There are 11 hidden switches. A switch that is on adds its own fixed numbers to the row, and there is some noise. The rows also spread widely along 15 directions, which tell nothing about the answers.
In the rows, zero is written as 128.
Known rows, each followed by its switches (1 for on, 0 for off):
[115  77 154 161 154 130 112 101 126  81  98 157  91  98 127 100  77 105
 126  80 110 173 121 120  86 168 172 168 141 132 153 141 124  99  44 149
  78  86 117 163  89 129 121 127] -> 1 0 0 0 1 1 0 0 0 1 1
[162 153 134 119 116 113  96 144 135 155 102 142 106 120  83 142 118 131
 135 115 127 128 129 156 151 152 118  75 127 123 139 128 155 157 119 119
 132 139 108 145 128 141 138 143] -> 1 1 1 0 1 1 0 0 0 0 0
[ 86 144  99 123 117 116  94 107 128 153  81 146  85 171  66 148 118  85
 116 133 139 123 137  63 145 118 158 101 101  77 121 149 151 144 137  80
  69 104 161 127 111 114 127 112] -> 0 0 1 0 1 1 0 1 1 0 0
[142 174 121  82 119 126  54 119 153 195 203 147 107 166 158 141 134 141
 150 143 150 116  97 160 136 180  56  99 175 138 172 106 102 136 107 123
 163 178  88 135 124 218 168 204] -> 1 0 1 0 0 1 1 1 1 0 1
[159 160 115  98 125 122  66 138 161 178 113 135 100  97  97 148  90 106
 125 117 145 159 128 164 171 138 134  94 159 147 117 170 108 117 128 133
 111 158  71 119 111 128 153 140] -> 1 1 1 1 1 0 1 1 0 1 0
[168 121 112  90 130 141  75  69 184 165 148  78  45 171 127 127 135  74
 169 145 173 142 104 133 125 112  91 111 166 179 193 159 106  77 111 167
 140 163 124  68  89 131 158 132] -> 1 1 0 0 0 0 0 0 0 0 1
[142 131 142 109 161 131  52 126 174 142 147 151  92  86 112 124 110  96
 118 110 135 188 117 127 172 207 106 122 203 163 150 141  86  92  66 167
 138  83  68 175 110 144 115 161] -> 1 0 1 0 1 1 1 1 0 0 0
[ 97 148  99 208 161 156 102 101 134 129  68 139 103 121 123 142 178  87
 139  76 161 177 122 106 139 144 134 108 166 128  89 207  99 150 173 142
 120 111  59 129 111 127  93 123] -> 0 0 1 0 1 0 0 0 0 1 0
[ 93 114 104 101 101 111  51  86 170 125 161 137 130 125 159 103  66 133
 158 131 167 187 113 106 126 203 181 124 141 149 110 129  85  50  92 104
  65 136 131 116 106 156 162 120] -> 0 1 1 0 1 0 1 0 0 0 0
[109  93 137 157 126 153 111 123 121 113 123 144 105 121 116 112 127 109
 128 112 125 148  89 116 137 141 148 132 144 111 132 159 109 129 109 101
  94 129 128 101  91 148 133 118] -> 1 1 1 1 0 0 0 0 0 0 0
[106 169 129 150 119 111  40  94 153 171 145 104 128 119 156 147 137 124
 168 125 130 143 157  93 127  94 144  93  79 138 130 145 192 104 188 157
 139 120 160 130 172  93 143 140] -> 1 1 1 0 0 1 1 0 1 0 0
[152  90 142  95 116 117  90 133 161 130 157 132 158  71 118  75  80 151
 135 126 141 124 116 149 155 161 141 105 111 181 116 115 111  97 111 136
 111 120 132 135 130 121 145 144] -> 0 0 1 0 1 1 0 1 0 0 0
[ 98 158 125 123 100 118 114 138 109 150 103 156 122 147 102 158 135 132
 128 131 126 123 115  78 148 105 160  97  87  64 121 128 166 166 161  76
  77 130 165 108 135 133 131 105] -> 1 1 0 1 1 0 0 0 0 0 0
[190 154 174 118  81 108  90 152 138 150 151 156 143 115  86 106  61 147
 154 167 151  65 127 179  76 114 121  90 113 126 132 195 139 147 141 100
 133 153  88 133  98 136 151 146] -> 1 0 1 0 1 0 0 1 0 1 0
[112 177 122 160 129 114  84  86 107 146  98 155 152  86 176 118 146 114
 135  41 119 181 107 124 122 164 170 113 119 116 149 103 149 139 146 155
  82 132  89 101 154 114  99 173] -> 1 0 1 0 1 0 0 0 1 1 0
[130 165 109 155 133 122  85  84 162 124 100 122 117  93 135  98 122 107
 159  91 171 155 117 117 130 152 130 103 123 153 102 187  87 125 159 161
 128 129  78 142 145  93 100 147] -> 0 0 0 0 1 1 1 0 0 0 0
[144 104 142 159 175 128  57  96 158 131 126 157 137  75 142 107 133  75
 159  52 171 171 127 155 110 166 141 116 197 178 158 135  92  96 102 199
  96  96  29 111  80 130 114 179] -> 1 1 1 0 1 1 0 1 0 1 0
[183 111 177  79 125 134 122 155 120 151 166 136 109  80 119 122  67 146
 119 131  79 115  83 132 118 114 133 160 137  99 191 118 147 142  81 164
  94 136 145 113 115 151 140 120] -> 0 1 0 0 1 1 1 0 0 1 1
[135 105 160 104 104 129  78 121 163 147 162 122 120 129 129 119 101 165
 175 162 144 143  88  88 131 121 162 114 102 123 138 152 152 111 143 130
 100 132 166  88 125 161 152  81] -> 1 1 1 0 1 0 0 0 0 0 1
[ 79 107 116 163 143 139  87 124 109 123 173 167 152 109 143 111 151  71
 109 115 142  96 129 124 134 151 103 128 172 141 148 119  85 111 104 102
 107  89  98 146  82 136 130 198] -> 0 1 0 0 0 1 0 1 1 0 0
[121 132 156 105  84 119 102 112 119 118 149 124 102 118 106 104  80 112
 105 155  98 126 105  98 124 135 153 131 104 105 174 129 154  97  88  85
  92 121 190 123 111  99 133 127] -> 1 0 0 0 1 1 0 0 0 0 0
[141 133 147 103 115 135 104 130 111 168 185 155 116 159 151 137 122 125
 122 127 120  98 102 167  89 134  97 136 163 102 195  88 138 140  89 115
 126 171 119 104  97 192 164 182] -> 1 0 1 0 0 1 0 1 0 0 0
[173 105 162  67  99 107  93 137 171 131 159 154 134 115  92  99  76 146
 162 155 161 119  96 112 136 145 145 104 123 138 144 131 109 116 104 121
  92 124 128  98 106 152 146 105] -> 1 1 0 1 0 0 0 0 0 0 0
[182  69 130 101 122 153  90 147 164 165 143  74 103 105  91 107 115 143
 147 146 116 119 121 176 200  97 105  76 123 188 134 142 151 110 129 120
 138 158 162  85 112 127 172 121] -> 0 1 0 1 0 0 1 1 1 0 1
[152 153 165 126 132 111  44 142 171 164 138 126 128  86  80 156 110 102
 140 153 128 155 160  92 163 103 147  86 141 131 140 171 172 102 163 150
 126  74 119 128 122  84 113 109] -> 1 0 0 0 1 1 1 0 1 0 0
[146 154 141 131  97 113  92 116 139  99 153 154 121 100 139  74  77 165
 150 123 127 127  88 138 107 214 107 119 115 134 132 156  95 137  79 113
 142 129 104 194 146 154 115 167] -> 0 0 0 0 1 1 1 0 1 0 0
[ 92 186 113 146  97 120  57 134 127 169 164 165 169 137 107 139 154 106
 150 151 185  71 121 104 145 128 106  60 144  96 110 170  97 162 198  63
 103 131  83 115 102 149 126 173] -> 0 1 0 0 1 1 1 1 1 0 0
[ 99 172 135 109 106 102  81 143 116 175 151 160 162 108 145 156 117 143
 118 133 115 122 135 103 144 117 159 108  89  98 123 103 177 136 161 109
 102 125 148 137 161 125 143 145] -> 1 1 1 0 1 0 0 1 0 0 0
[122  74 144 119 162 140  84 154 167 150 154 145 128 100 120 137 106 148
 141 130 132 142 144 130 155 140 130 125 142 166 113 127 120 100 110 158
 119  95 132 155 108 167 168 132] -> 1 0 1 0 1 1 1 0 0 1 1
[105 167 152 146 100 126  17  56 168 113 206 123  82 136 162  92 119  88
 171 164 167 142  96  70  84 181  96 131 158 153 183 206  94  56  95 129
 149  88 117 161 109 119 104 169] -> 1 1 0 0 1 0 1 1 0 0 0
[111 135 125 158 117 137 103 113  87 124 137 139  98 120 131 123 131  87
 100 103  88 115 136 151 108 141 104 135 128 134 171 127 152 110  80 107
 127 119 143 159 110 109 145 195] -> 1 1 1 1 0 0 0 0 0 1 0
[100  82 106 131 124 138 118  94 120 136  98 125  86 152  97 114 101  76
 122 112 134 109 126 112 113  97 164 133 115 117 142 139 131 111 105 106
  55 134 166  89  76 113 162 118] -> 0 1 1 0 0 1 0 1 0 1 0

New rows, each followed by its switches (1 for on, 0 for off):
[112 140 133 115 109 106  70 109 145 125 150 190  99 180  84 124 105 100
 159 155 172 103 118  75  92 173 113 109 136 101 150 157 102 127  87  87
  97  85 114 155  88 172 137 148] -> 1 1 1 1 0 0 0 0 1 0 0
[ 77 133  61 110 137 145  94  86 133 175 109  99  48 155 164 154 132  99
 111  93 113 155 134 120 151 112 126 145  92 148 132 113 140  92 107 141
 105 159 182 137 151 120 179 161] -> 1 1 1 1 1 0 1 1 0 1 0
[121 128 154 182 114 114 101 169 102  98 120 169 125 113  84 142  99 125
 109 142  92 115 179 152 117 149 118 103 125 119 114 160 174 130  88  61
 150  84 122 225 108 121 137 150] -> 1 1 0 1 0 0 0 0 0 0 0
[164  37 148 143 141 194 126 123 138 121 149  97  48 135 135  92 114  96
 138 112 118 127  67 192 110 110 101 165 191 149 188 172  87 109  48 131
 119 181 118  65  46 170 161 133] -> 1 1 0 1 0 0 1 1 0 0 0
[127 127 140 125 127 128 100 144 121 156 143 145 155  71 147 122  83 119
 110 103 115 136 118 160 129 114 166 141 134 110 129 125 121 120 131 137
  81 156 110  98 114 119 149 149] -> 1 0 1 0 1 1 1 0 0 0 0
[119  90 111 136 132 134  85 108 147 143 113 119 105 143 114 106 144 135
 157  97 138 133 132 148 167 151 109  75 109 167 130 106 140 127 110 103
 117 133 151 126 121 149 156 166] -> 1 0 0 1 0 1 1 1 1 0 1
[180 142 143  79 187 127  69 151 187 185 152 148  95  81 110 148 144 138
 153 109 133 138 112 110 193 161  64 105 152 176 158 122 112 149 114 239
 168  75  82 180 167 166 124 162] -> 1 1 1 0 1 1 1 0 1 1 1
[169 164 164 138  99 119  78 126 130 131 130 101  97  86 145 123 113 176
 143 109  67 183 115 152 148 177 122  92 106 143 166 123 210 123  95 134
 169 139 155 168 180 120 117 137] -> 1 1 0 0 1 0 1 0 0 0 0
[108 110 147 204 119 151  98 134 129 122  94 136 125 120 103 115 121 131
 154 115 132 138 108 127 129 115 165 100 125  94  90 215 130 162 168  85
 106 142 112 102  94 141 127  96] -> 1 0 1 0 0 1 1 0 1 0 0
[200 110 142 136 128 134 106 161 136 154 104  97 128  32 101  94  83 145
 132  90  90 106 127 213 167 103 127  93  93 177 116 164 157 149 136 166
 143 159 111 136 150  86 145 150] -> 0 1 1 0 1 1 1 1 1 1 0
[119 130 132 126 113 136  98 138 124 168 141 118 137 120 142 154 121 160
 138 126 101 150 121 111 146  93 163 115  97  97 116 121 186 136 168 116
 102 153 174  91 149 142 156 101] -> 0 1 1 1 0 0 1 0 0 0 0
[112 160 139 123 127 130 103 126 122 151 127 165  93 156 112 158 151 115
 126 132 119 125 111  62 129 132 117 123 127  85 167 134 151 157 126 122
 108  87 144 141 126 155 111 128] -> 1 0 0 0 1 0 0 0 1 1 0
[110 104 130 138 130 130  87 114 146 137 129 135 104 151 108 125 129 129
 150 119 137 124 145 115 126 136 116 105 106 135 129 124 146 118 113 118
 120 107 160 146 121 141 154 150] -> 1 0 1 1 0 1 1 0 0 0 0
[135 127 152 153 132 141  92 128 128 153 163 131 133 124 172 142 128 151
 151 123 121 138 122 142  79 108 130 139 136 117 141 144 169 128 145 148
 140 142 120 122 131 158 137 135] -> 0 0 1 0 1 0 0 1 0 0 0
[142 187 145 156  72 134  73 136  88 165 142 100 122  96 111 119 126 132
 115 143  81 101 112 179 160 121 102  65 105 112 153 168 189 153 156  65
 150 176 144 123 138  95 136 177] -> 1 1 1 0 1 0 1 1 0 0 1
[182 123 106  86 175 126 123 140 144 162 104 132  83  86 127 133 101 142
 112  68  95 156 142 183 158 165  84 135 126 181 138  90 132 133  66 209
 147 125 105 193 169 135 147 181] -> 0 0 1 1 1 0 1 0 0 1 1
[139 114 112  79 132 141 143 159 122 150 146 159 112 105  93 102 118 121
 106 140 129  61  75 115 182 137  83 130 110 121 138 132  72 175 110 127
 106 118 135 139 129 151 136 156] -> 0 1 1 0 1 0 0 0 1 0 1
[ 98 165 116 170 121 141  58 115 116 186 127 105 118 138 114 165 150  88
 128 141 121 129 153 109 143  70 137  92 126  95 130 180 186 129 199  96
 112 131 142  92 113  94 129 139] -> 0 0 1 0 1 0 1 1 1 0 1
[133  92 129 126 143 140  65 131 144 130  86 132  53 109  30 126  95  57
  99 114 116 180 126 135 199 173 138  97 190 131 150 167 113 103  53  92
  82  99 108 132  54 113 131 131] -> 1 1 1 1 1 1 1 1 0 0 1
[ 90  64 166 191 124 163  92 136 109  97 126 131  93 121  84  98 164 108
 123 125  81 124 116  85 179 159 114  97 133 124 164 145 167 129  77  67
 117  47 190 150  94 125 106 131] -> 1 1 0 0 0 0 1 1 1 0 0
[157  63 137 133 167 149 136 133 136 140  80 142  78 147 105 149 126 110
 141  82 119 155 128 134 120 114 147 133 166 124 159 117 154 146  82 157
  88 119 117  99  82 168 141  92] -> 0 1 0 0 0 0 0 1 0 1 0
[122  60 159  97 136 152 125 168 119 128 164 157 132  94 110 104 146 133
  97 118  93 128  76 116 213 175 119 116 168 133 172  63 113 138  63 104
  96  97 155 111  98 179 134 136] -> 1 1 0 0 0 1 0 1 0 0 0
[104 123 145 136 119 134  90 116 140 130 140 155 108 149 119 117 132 136
 149 130 148 124  93  92 120 158 127 113 125 108 137 147 123 142 117 106
 111 113 133 140 114 170 126 135] -> 1 0 1 0 1 1 0 1 0 0 0
[ 85 109 117 176 110 154 111 101  86 107 136 109 125 113 126  81 185 105
 104 105  91 111 122 120 163 168  93  97 103 149 159  97 156 116 108  81
 125  88 198 142 131  88 112 193] -> 0 0 1 0 1 0 0 0 0 0 0
[110 165 144 206 124 127  68 113 109 142 130 146 149 116 141 127 137 121
 156  98 128 114 141 134  80 115 130 103 114  95 126 173 169 158 169 117
 129 122  97 143 132 119 109 174] -> 0 0 1 0 1 1 1 1 1 0 0
[149  90 142 124 129 161  98 137 142 165 146  72 116  80 122 110 141 133
 118 128  89 131 119 141 189  91 116 109 109 166 143 132 173 108 145 150
 138 125 188  95 144  88 139 128] -> 0 0 1 0 1 0 1 1 0 0 0
[124  94 149 148 118 141 121 131  91 136 111 150  78 186  74 144 136  66
 118 132 110  84 139 133  97 100 115 112 155  81 201 124 174 147  73  69
  88 117 156 103  48 139 144 143] -> 1 1 0 0 0 0 0 1 0 0 0
[104 116 127 145 189 143 126 140 104 162 105 162  80 133 100 166 157  62
 106 107  99  93 146  63 139  71 100 155 129  81 170 136 157 175 120 169
 103  49 141 159 125 109 107 146] -> 0 1 0 0 0 0 1 1 1 0 1
[ 96 146 115 106 137 116 104 163 131 146 148 183 147  78 129 125 108 140
 102 129 126 117 114 113 195 178 111 120 121 131  92 127  77 149 121 121
 122  98 107 194 154 149 140 162] -> 1 1 1 0 0 0 1 0 0 0 1
[150 107 152 126  90 121  62  71 129 123 134 117 100 135 101  79  86 113
 164 112 130 155  83 120 100 153 169 102 124 114 182 142 158 109  90  96
  67 150 143  63  86 134 133 128] -> 0 1 1 1 0 1 0 1 1 0 1
[138 161 119 112 120 108  87 136 117 165 110 142  97 128  96 175  94 105
  97 125  85 167 153 123 148 142 152 112 146 108 149 123 180 117 101 110
 106 121 127 143 120 126 149 117] -> 0 1 1 0 0 0 0 0 1 1 0
[ 99 132 142 169 126 117  89 106 129 108 114 146 105 133 120 132 110  96
 132 132 128 140 160  94  88 127 150 131 115 118 137 166 159  99 113 112
 114  79 140 168 109  94 120 130] -> 1 0 0 0 1 0 0 0 0 0 0
[120 106 116  92 109 126  85 116 156 130 155 129 129  98 115  94 107 123
 133 136 141 132 111 100 179 172 131 100 128 171 134 120  92  83 102 116
  86  99 156 122 112 123 141 136] -> 0 1 0 0 1 0 1 0 0 1 0
[121 127 128 137 127 131 103 102 139 140 135 151  93 173 125 133 114  90
 156 139 164  85 128 105  58  93 122 141 124 112 162 171 115 122 124 131
  95 119 123 111  81 142 145 141] -> 1 0 0 0 1 0 0 0 1 1 0
[112 152  82 115  92 141  92 113 142 160 131  90  84 145 128 121 131 122
 116 139 136 117 117 174 182 148  88  80 119 162 118 143 106 115 126  71
 150 196 148 137 127 130 168 174] -> 1 0 0 0 1 1 1 1 0 0 0
[146  93 163 122 101 141  95 133 155  99 149  93 104  66  79  73  92 126
 102 172  97 144  99 105 195 153 132 106 127 174 131 183 127  87 101  96
 147  90 171 151 117  79 115  98] -> 0 0 0 0 0 1 0 1 0 0 0
[101 125 109 135 115 118 113 115 131 129 120 159 121 134 183 114  66 155
 146  90 148 135 117 176  77 156 159 146 112 117 101 125  95 129  94 104
  90 193 101 147 119 176 169 158] -> 1 0 0 0 1 1 1 1 0 0 0
[126  77  69 120 167 128 152 108 146 160  50 113  68 161 152 149 105 113
 154  56 146 120 155 171  99  64 158 145  68 142 121  90 146 138 112 180
  81 183 152 109 135 133 189 128] -> 1 1 0 0 1 1 0 0 1 0 0
[173 159 181 146 102 112  78 144 102 115 168 139 106 102 142 130  68 181
 108 126  45 173 138 191  80 193 110 135 144 126 166 122 215 117  45 107
 197 140 121 229 151 156 137 168] -> 0 0 1 1 0 1 0 1 0 0 0
[186 157 175 140 157 121  93 166 133 141 133 167 115  69  89 128 109 124
 122 119 109 115 117 150 133 146  84 119 149 125 153 176 133 174 113 178
 170  88  57 195 137 131  99 169] -> 1 0 1 0 1 1 0 0 1 0 1
[159 142 131 114 163 134  87 126 159 171 122 143  86 112 121 142 118  84
 122 105 139 153 123 145 145 134 105 132 186 140 153 158  99 129 110 180
 136 124  64 128 113 132 127 150] -> 1 0 1 0 0 0 1 1 0 0 0
[138 170 166 122 103  93  80 136 135 123 136 186 132 125  92 133 106 141
 151 138 141 127 118  94 117 185 131  87 133  95 148 134 142 153 105 101
 116  92 102 174 124 159 110 136] -> 1 1 0 0 1 1 0 0 0 0 0
[145 126 136 121 125 131 110 116 143 143 104 133  91 146 101 125 133 142
 152 108 132 126 111 121 128 145 118  95 107 132 148 124 152 151 117 139
 121 128 145 130 128 154 137 132] -> 1 0 1 0 1 1 0 0 0 1 0
[ 80 191 139 149 129 118  73 151  92 145 149 180 112 134  75 177 150  99
  80 162  86 129 143  51 160 167  97 112 149  64 152 142 170 153 120  77
 136  45 139 216 130 135  96 159] -> 0 0 1 0 1 1 0 0 1 0 1
[153 142 136 125 120 106  86 116 129 126 107 135 109  79 104 105  81 101
 103  98  96 163 136 158 149 176 142 109 131 149 153 123 146 106  78 130
 125 118 112 157 129  88 127 160] -> 1 0 1 0 0 1 0 0 1 0 0
[ 99 186 142 147 135 135  80 157 109 151 187 149 158  31 166 135 140  96
  76 132  83 130 110  97 191 124 110 145 146 120 137 160 111 126 159 144
 150  87 104 163 162  84 101 172] -> 1 1 0 0 0 0 1 0 1 0 0
[116  49 137 112 188 161 131 155 165 108 124 158 104  63 118  87 144 148
 113  85 123 150  74  92 216 183 107 150 124 174 107 118  66 140  78 184
 128  57 130 184 154 159 110 137] -> 1 0 1 1 1 1 0 1 0 0 0
[122  75 202 182 111 156 107 144  83 110 198 138 130 130 155 115 120 150
 139 142  70  92 115 148  49 112 121 156 129  94 197 122 199 125  79 102
 136 122 179 134  89 170 154 151] -> 1 1 1 0 0 1 0 0 0 0 0
[133  56 157 209 162 181 100 102 131  96 127 105 101  84 137  68 163  92
 150  64 117 144 101 163 121 149 104 130 162 167 169 155 114 113  86 166
 129 103 115 109  84 115 106 174] -> 1 0 1 0 1 1 1 0 0 0 0
[154 125 153 123 133 134 104 135 148 132 124 137 116  78 162 106 129 187
 146  86 106 185  68 132 176 187 135 113 122 150 124 125 134 155 111 163
 153 140 109 147 181 169 116 116] -> 1 1 1 0 0 0 0 1 0 0 0
[130  76 102 122 140 149 121 132 149 152 128 103 121 105 136 113 105 122
 122 115 125 131 140 166 160 107 134 128 123 170 104 130 112  99 126 139
 114 151 147 103 117 116 172 130] -> 0 0 1 0 0 0 1 0 0 0 0
[143  75 118 121 155 150 133 139 134 151 129 112 111  93 129 125 101  86
 111 117 118 115 132 151 131  65 144 161 134 144 135 144 120 106 124 169
 101 137 135  91 101 100 161 118] -> 0 1 1 0 0 0 0 0 0 0 0
[167 147 147  79 106 105  76 133 151 160 172 169 151 130 102 118  94 148
 163 148 155 105 115 118 122 154 111  90 140 127 153 126 114 136 124 118
 101 121 104 111 109 171 142 152] -> 0 0 0 1 0 0 1 0 1 1 1
[139  89 104 148 158 147 144 120 113 125  83 124  84 134  80 110 160  66
 106  94 124 102 144 154 154 132  77 105 148 156 159 121 118 142  87 127
 124  99 127 137  91  99 123 173] -> 0 0 0 0 0 0 0 0 0 0 1
[153 132 123 129 138 150 113  97 160 142 111 127  63 141 115  94 122 126
 164 105 151 104  72 108 117 134  95 124 114 131 136 197  86 173 126 167
 138 139 107 131 135 156 121 135] -> 0 0 1 0 0 1 1 1 1 1 0
[117  92  72 136 144 155 132 107 129 155  67  98 103  97 134 131  94  64
 112  69 141 155 131 165 141  55 195 150 129 133 100 158  96 100 151 140
  33 193 117  34  82  80 167 110] -> 0 1 0 1 1 0 1 0 0 1 0
[153 159 151 136 141 128  83 117 151 150 152 142  79 130 133 139 106  99
 137 140 130 113 141 126  85 119  85 143 154 141 164 189 127 118 107 168
 169 105  90 180 120 123 127 161] -> 1 0 0 0 0 0 1 1 0 1 0
[100 124 128 122 125 151 118 153 108 156 152 160  91 185 131 168 145 146
 125 139 104 104 115 111 122 123  95 138 128  71 158 107 152 161  98  85
 114 132 169 140 116 203 154 147] -> 1 0 0 1 1 0 1 0 1 0 0
[125 127 161 192 125 161 106 137  99 117 138 132  78 120 112 125 123 106
 128 127  95 101 105 145  92 121  99 140 142  89 161 201 142 156 100 111
 144 126 123 159  98 134 124 154] -> 1 1 1 0 1 1 1 0 0 0 0
[150 157 110  95 121 115  95 127 163 153 129 147 166  50 144  94  96 120
 140 106 179 135  72 121 175 133 162 111 129 145  92 172  51 143 181 156
  88 156  52  84 144 113 111 124] -> 0 1 0 0 1 0 0 1 1 0 0
[151  48 155 163 168 158 125 167 110 151  90 126 158  93  88 145 176 121
 116  64  86 166 150 166 188 111 156  82 174 130 146  63 198 150 133 136
  92 110 134  57  88 137 133 113] -> 0 0 1 0 0 1 0 0 0 0 0
[ 90 151 115 187 125 143  76 131  94 153  97 164 167  78  92 114 153  63
 102  83 139 127 115 150 189 146 146  71 172 108 114 174  91 157 171  66
  58 124  58  75  67 105 107 182] -> 1 0 1 0 1 0 1 1 1 1 1
[117 167 158 129 105 124  98 115 107 126 152 174 100 122 116 127  97  84
 117 142 120 107  82  61  86 107 145 166 129  64 175 190 117 141 118 115
  85 103 120 118 101 123 109 128] -> 1 1 0 1 0 0 0 0 1 1 0
